All groups share one centre, and each spreads out both ways along 11 directions, with some noise.
(in the rows, 128 means zero)
Some rows, each with its group after it:
[114 166 126 120 115  71 159 105 145 176 127 139 187  90 114 126 155 132] | k319
[173  93 107  98 106  59  83 123 120 132  85 146 199  99  93  90 130  81] | k778
[133 165  85 139 127 127 124 124 156 144 123  91 107 132  73 104 127 102] | k345
[108  88 174 118 150 129 125  61 108  97  89 108 116  91  77 113 128 116] | k622
[150 145 140 126 153  88 111  89 168 100 132 153 203 127  66 157 123  89] | k622
[132 168 173 151 140 102  70 116  63 192 131 105 144  63 136 137 161 142] | k855
[186 195 142 127 117  80 101 117 159 134 142 129 105 178 139 159 135 109] | k855
[137 114 129  71 146  93  98 108 116  52 123 129 147 115 125 109 122  93] | k778
[137 183  91 129 140 146  84 205 114 180 118 115 168  88  98 113 138 106] | k855
[164 102 129 100 148 133 120 104 118  94 131 101  96  70  86  90 118  88] | k345
[157 147 149  67  88 111 103 179 131 136 157 115  93 154 141 137 151  88] | k521
[ 89  76 132 135 141 150 187  81 133 103  81 124 107 122  95 145 115 109] | k855
[156 193 131 109 160  94 104 175 135 129 199  96 157 103 135 138 160  98] | k319
[199 120 129  83 133 131 175 138  92  83 110 116  56 144 111 117  96  89] | k345
[111 111 136  90 102 134 172 150  95 168  88 133 117  98 100  90 128 140] | k521
[157 160 147 141 154 129 145 109 185 126 191 134 118 108 103 127 117 148] | k622
[ 91 135 184 111 175 137 107 147 148 108 123 161  97 156 128 124  75 192] | k319
[142 129 182  88  90 150 104 124 137 106 142 114 127 143  97 120 175  99] | k521
[190 154  86 129 133 153 163 172 116 118 133 136 106 166 104 152  96  93] | k345
[120  65 120  96 121 131  48 128 151 116  60 132 146 108 105  97 120  85] | k778
[107 113 157 133 110 121 105 121  70 168 111 108 123 109 106  91 143 171] | k189
[106 140 140 126 158  96 139 125 123 149 158 114 148 125  62 188 130 101] | k622
[155 102 123 112 128 140 152 115 121 147 122 155 145  83 103 163 113  76] | k521
[114 105 109  96 165 145  67 135 170 121 122 155 143  86 115 117  81 108] | k778
[151 130 125 141 143 141 117 165 188 122 147 129 125 151 169 137 128 130] | k189
[144 145 148 158 147 121  63 121 153 152 168 126 192  60 190 125 168 127] | k622
[140 200 188  87 114 124 148 164 109 207 114 175  86 141 128 164 106 170] | k189
[101 123 138 102 138  71 122 142  67 143 126 115 183 119  50 157 131 107] | k622
[122 132 191 109 112 143  62 115  89 116 117 129 127 151 102 165 143 109] | k189
[143 152 162 117 107  70 113 105 147 101 129 119 132 181 122 154 155 111] | k345
[ 92  83 141 141 126 141 121 127 139 154 151 150 117 126 207 177 122 155] | k855
[133 104 138 119 114 144 130 122 109  97  56 107 136 150  62  90 150 107] | k189
[137 148 122 126 132 165 186 149 110 120 168  83  94 124  84 125 152 100] | k319
[180 145 133  95 124  95 123 139 168 115 173 113  54 169 131 134 106 114] | k189
[117 171 133  89 112 134 109 144 124 144 171 112  82 126 124 138 129 122] | k622
[134  99 158 128 144 128 131 101 126  88 121 171 124 168 103 152  89 150] | k345
[161 114 135 131 151 125 100  81 112  63 148 121 137 118 115 125 131 107] | k521
[114 143 108 102 116 118  86 127 122 187 127 159  95 113 126 137  81 147] | k189
[127  75 188 115 117  97 128 106 146  67  90 142 181 156 122 101 156 140] | k345
[110 135 163 127 112  99 114  75 221  86 134 100 124 172  60  89 149 137] | k345
[148  86 119 174 131 120  93  29 127  98 116  99 119 125  79 110 124 110] | k855
[167 138 154 109  87 132 136 102 132 103 132 177 179 149  98 127 141 122] | k622
[126 143 158 148 149 104  96  88 161 142 131 134 128 116 128 169 125 126] | k622
[135 127 129  93 129 124 115 144 166 132 123 157 111 104 178  97 102 145] | k778
[174  89 147 112  97  90 155 133 127  59 108 120 145 204  94 112 152  97] | k778
[165 124 119 161 133 104 108  94 130 167 117 102 138  70 118 120 152  91] | k855
[117 106 189  97 183 110  77 163 121 106  84 109 101 114 130 112 110 139] | k319
[171 155 159 117 114  97 159 164 125 188 136 125 159  96  89 127 163 106] | k189
[126 142 167 130 116  97 180  96 196 141 188 140 163 122 120 158 162 130] | k855
[ 50 101 165 142 114 138  81 109 109 115  79  82 125 175  80 167 167  98] | k778
[155 124 186 131 149  91  82 126  72  92 125 106 131 158 138 148 138 131] | k319
[191 150 116 122 124 127 106 136 193  90 187 143 135 147 129 102 121 119] | k521
[138 192 133  96 117  89 130  90  87 132 110 145  91 137 158 136 102 142] | k778
[144 156 160 109 128 125  61  89 183 149 146 146 175  51 143 118 153 111] | k622
[204 117 121 123 109  98 165 104 126 115  90 167 116 166  96  90  86 151] | k778
[126 114 124 101 118 115 188 172 179 112 109 107 151 148  94 102 165  98] | k778
[ 95 147 175 132 124 150 129  97 100 131 145 141  75 172 141 173 108 178] | k319
[166 118 133 163 135 126 153  98  98 110 101 125 147 139  44 102 120 132] | k778
[148 106 142 112 146 159 143 130  70 118 105 110  74  83 112 100 108 124] | k345
[127 120 191 132 138 143 108 153 151 167 182 168 119 131 133 149 110 192] | k189
[185 130  74 130 117 101 131 123  98  85 142 105 173 113 103  80 153  83] | k189
[152 123 207 110 105  98 149 108  94 121 150 103 127 151  68 170 175  99] | k521
[155  93 149 113 119  52 142 108 140 118  76 180 143 177 121 139 101 145] | k345
[151 113 159 147 135 113 183  89  94  72 127 136 131 173  58 132 123 151] | k345
[126  91 172  78 126 118  99 134 155  98  81 134 121 131 149 126 130 104] | k345
[129 125 144 170 137 107  83  69 168 134 165 147 118 175  77 189 107 136] | k319
[ 94 151 122 140 108  70 167  99 134 184  71 147 136 161  98 164 125 139] | k319
[153  86 163 160 174  91 101 122 130 112 160 109 158  87 143 130 138 137] | k521
[ 85 161 178 126 139 116 123 111 110 136 159 125  86 147 165 183 123 161] | k778
[112 167 119  63  81 134  91 187  86 156 150 119 115 135 135 139 145 100] | k622
[111 122 130 131 145 151 139 149 125 142 120 112 173  47 131  64 152 137] | k778
[170 148 162 140 125  72 180  89 143 136 159 143 121 168  67 142 122 153] | k855
[144 125 112 156 169 101 135  77 136  75 104 112 131 119  89  83 106 138] | k521
[ 81 176  84 177 117 175  91 138 151 154 106  96 159 152  83 120 161 120] | k345
[129 122 189 108 131 146  71 122 108  62 126 135 141 144 132  65 136 180] | k855
[132 151 108 127 142 144  78 180  80 163  77 112 111 122 129 120 106 120] | k855
[130 157 132 100 144 110 105  79  74 107 145 155 111 111 148 145  89 151] | k189
[149 117 168  87 135 137 130 141 169 121 126 127  59 136 115 110  98 135] | k189
[135 129 126 119 112 175 138 120 175  81 127 182 149 189 100 165 107 114] | k622
[142 129 148 126 116 146 139 136  93 136 141  90  59 133 153  90 140 159] | k622
[124 108 126 113 130 146 124 141 181 145  77 146 171 106  81 144 128  65] | k189
[ 93 148 133 132 126 139 104  63 128 135  74 123 112 123  93 150 123 108] | k521
[153 121 157 110 139 162 139 125 161 146 205 119  94  72  97 139 131 108] | k319
[153 154 154 137 151 109 136  92 121 130 131 107 171  87   7  79 141 130] | k855
[165 122  99 132 141  93 166 105 105  74 106  94 159  95  72  39 143 110] | k521
[142 103 123 149 107 148 101 130 109 124  82 140 126 164 160 127 128 138] | k319
[108 132 167 148 143 153 132  38 123 102  49 119  76 139  91 148 113 117] | k855
[165 103 161 104 118  44 156 129 117 144  18 158 168 121 139  91 127 130] | k319
[ 96 141 146  95 132 103 143  97 181 193 139 135 129  52  96 137 129 113] | k319
[138 166 141 160 144  98 128  81 184 155 162 125 150 101  99 149 138 123] | k521
[163 131 168 168 147 115 113  89 141  97 166 115 176 121 115 152 160 114] | k521

New rows. What belongs after each?
[129 142 109 111 120 124 165 156  97 110 159  97  97 165  83 164 132  83] | k622
[141 171  86 195 148 116 138  98  94 132 109 146 183 141 140 163 125 130] | k521
[154 174 146 156 154  89 129 113  93 107 195  90 122 150 115 149 144 144] | k622
[122 140 108 130 125 126 110 115 135 131  99  85 111 107  87  52 142 129] | k345
[ 94 153 127 123 113 113  89 132 103 147 110 128 142 148 137 149 139 132] | k778
[162  82 157 116 135 136 108 151  79  82 120 113 147 129 134 108 141 123] | k521
[132 113 160 122 140 133  92 164 154 128 160 133 128 119 157  83 125 186] | k521
[157 137 146 172 122 102  64  68 142 152 166 128 134 119 145 145 137 156] | k855
[159 186  80 151 141 131 121 132 127 162 165 116  96 128  89 140 102 122] | k345
[122 105 102 137 133 137  92 173 122 150 134 144 127 146 109 120  91 156] | k855
[134 164 109 119 150  98 101 170 156 153 154 113 118 119 126 144 118 105] | k622
[150 140 119  84 142 120 109 108 110  96 120 137  97 104 143 111 100 114] | k189
[146 135 135 138 125 100 125 135  74  90 131 118 140 188 112 151 135 129] | k622
[114 142 112 135 110 152 135 121  85 105 127 106 142 131 139 106 163 130] | k319
[ 78 159 193 110 133 144  88 139 137 161 140 149 131 127 155 151 139 181] | k855
[115 141 192 143 143  59  95 128  47 137 112 119 177 115 160 138 158 173] | k319
[ 82 101 149 110 142 116 161 156  76 163 129  93  89 109  71 130 116 154] | k622
[113 170 104 181 155  90 124  82 109 131  97 113 149 139 114 133 122 139] | k521
[ 87 140 107 144 139  61 136 109 179 180  71 139 136 158  56 166 101 117] | k319
[164 142 139  88 135  51  98 146 131 119 190  99  76 134 141 122 122 122] | k521
[188 135 125 114 140  68 106 122  89  94  72  78 103 127 109  39 135 126] | k622
[171 117 138 141 146  94 152 117 198 141 199 153 143 121  93 113 112 166] | k345
[ 81 159 196 154 141 152 123  51  97 100 114 102 156  83 135 150 183 124] | k855
[103  82 111 145 138 117 171 195 103 160 109 122 124 167  98 174 108 131] | k622
[137 112 139 162 126  79 136 123  90 117 143 122 225 141  53 130 162 126] | k778
[119 146 168 111  88 143 154  85  71 115 114 119 131 144  71 114 160 137] | k521
[ 95  63 145 114 119 137 114 148  88 108 146 135 121 130 201 156 136 142] | k855
[171 114 102 140 140 109 112 143  71 130 103  95 128 104 112 113 133  98] | k855
[161 150 168 192 136 172  91 108 100 106 160 115  94 187 127 171 132 154] | k778
[156 174 109 165  91 117 132 115  84 149  86 109 123 172  97 125 153 116] | k778
[173 112 172 114 123 150 120 151 134  94 142 143 131 160  91 116 128 136] | k189
[ 89 120 163 139 155 180  86 111  96 143 140 109 114  87 120 154 129 136] | k345
[137 140 118 158 208  87 117 125 153 108 162  85 142  88  86 113 125 117] | k622
[ 87 108 144 131 151 157  87 167 169  81 170 111 151 168 128 165 145 110] | k778
[155 115 136 138 163 125 139 107 197 113 175 167 119 118 116 113  81 173] | k521
[118  80 177 119 124  91 115 113 163 111  94 176 163 149 140 120 119 164] | k345
[115 137 116 143 129 121 107 127 105 167 136 144 152  97 145 115 117 165] | k189
[127 112 157 134 136 167  80 113  92  69 153 117 190 116 113 183 171  62] | k345
[115 131 120 125 124 107  64 127 170 171 133 122 175  88 127 144 154  82] | k345
[178 129 138  87 107 151 139 105 163  95 171 138 128 103  83  86 137 100] | k521
[149 111 187 145 131 122 129 155 160 132 148  87 142 111 132 120 186 122] | k189
[159 126 128 162 118 100 116 134 152 207 174 130 176  82 137 155 160 124] | k319
[163 137 136 149 158 112  79 112 139  53 169 139 164 178 104 125 114 151] | k319
[113 101 155 123 117 146 101 129 103 118 133 145 189 101 132 134 157 130] | k622
[165 126 150 136 156  53  87  99 120  83 136 106 181 133  71 135 151  95] | k319
[149  82 177 143 154 147 126  96 165  42 150 149 153 172  80 164 122 116] | k189
[114 183 130 149 116 134 107 130 153 136 143  89  88 156 117  95 146 153] | k345
[110 174 141 107 141 125  96 112 115  87 146 115 123 153 112 141 135 127] | k319
[ 62 187 123 137 145 156 148 129  83  91 124  90 130 141 126 120 149 149] | k778
[160  74 158 193 137 130 136 160  76 129 114 125 178 138 148  94 150 186] | k319
[190  77 118 130 103 137 171 120 151  89  55 136 129 161 110 101 135  88] | k622
[111 173  96 139 158  79  91 133 135 135 109  99 102 141 152  84 107 167] | k521
[126 153 207 110 107 145  89 128 101 116  89 122 139 181  94 192 165  83] | k189
[183 147 125  56 128 129  91 132 156 126 144 183 111 132  92 157  71  83] | k189
[112  89 131 155 129 121 117  90  76 112 119 128 141 132  87  99 121 165] | k189
[140 198 135  91  96  84 154  93 132 147 144 148 126 146 139 164 140 113] | k319
[ 84 150 145 122 109  87  98  99  74 182  78 139 142 116 135 133 134 155] | k778
[169 104 136 145 126 101 191  96 134 119 100  74  86 103  93 126 156  67] | k622
[155 134 127 136 109 138 138  79 195 169 209 150 123 103  86 165 119 114] | k319
[200 148 117 139 122  87 145 180 104 132 167 144 123 198 149 159 115 143] | k855
[139  89 152 159 133 145 151  78  77  66 105 111 119 140 164 143 137 122] | k855
[150  78 172 143 105 141 152  73 105 147 111 144 121 104 116 126 136 149] | k319
[164 153 130 105 108 104 107 156 105 152 179 133  75 153 146 103 100 185] | k189
[135 127 139  80 118  78  67  91 125 111 105 144  96 154 128 164  94  88] | k778
[197 160 150  78 162 113 177 125 173  85 156 152 111 106 134 142 103  86] | k189
[106 167  74 142 144 103 118  83 115 127  85 120 138 111 167 160 123  86] | k189
[159  89 159 115 120  90 143 206  73 105  94  86 134 172 118  92 165 124] | k521
[147 132 148 130 146  58 133 112 122 141 140 144 214 101  57 145 145 111] | k622
[128 143 114 105 109 173 132 148 135  91 142 119  72 191 120 157 109 114] | k622
[149 158 160  94 112  95  95 132 188 128 168 149  88 184 159 205 117 108] | k345
[129 106 131 131 136 126 154 145 154 144 128 166 180 127  82 146 124 128] | k622
[171 142 173  90 119  72 184 148 124 172 146  94  65 104  90  88 140 134] | k189
[138 172 157 120 152 130 155 156  99  83 176 112 135 142 119 111 137 154] | k319
[ 98  72 167 166 114 114 106  98  77 146 128  93 121 134  87  82 147 194] | k189
[121 143  99 146 140 166 166 153 113 101  97 124 141 147 140 148 135  97] | k855
[103 129 150 127 132 125 162  85 165 165 104 136 106 105  64 118 115 144] | k521
[155 106 143 100 120 102 158  80 122 109  70 143  83 140  70 109  90 117] | k778
[161 133 141  98 103 109 101 115 132 103  86 176 173 149 100  83 122 139] | k622
[125 183  99 153 109 139 130 147 122 123  89 121 137 205 116 142 140 126] | k345
[100  78 163 189 176 111 129  89  95 107  38 104 157 122  88 161 133 118] | k521
[147  82 166 143 171 109  65 119 101  85 129  74 125 120  70 135 136  96] | k319
[109 141 148 152 117 191 177 178 182 113 125 108 160 156 101  87 186 136] | k345
[149  97 117 148 165 126 120 132 120  64 137  99 178 116  98 117 149  80] | k622
[157 155 146 119 141 101  80 113 138  91 166 123 149 131 117 133 138 106] | k319
[175 137  94  92 117 107  94 161 136 153 175 135 108 100 147  92 114 127] | k189
[ 83 115 159 122 175 124 102  99 146 120 123 147 154 112  68 151 108 133] | k622
[119 102 167 140 160 129  73 110  80 166  97 114 139  57  77  69 123 162] | k855
[ 81 122 174 138  88  72 155 123  67 148  98 110 173 143 132 121 188 173] | k778
[127  95 195 131 166 147  76 103 152 106 153 156  90 152 103 153  75 187] | k319
[130 174 105 108 128 129  98 120  86 117  90 128 126 132 159 130 124 103] | k189
[118 153 104 125 127 150 136 138 104  85 104 121 117 180 136 174 130  86] | k855
[145 105 128 120 114 113 115 151 134 111 188 141 148 150 147 132 134 140] | k855
[175 144  77 153 126  95 125 159  48 108 159 102 161 173  82 148 134 101] | k855
[114  84 176 138 130 119 142 100 146  96 112 180 179 170 102 169 117 151] | k345
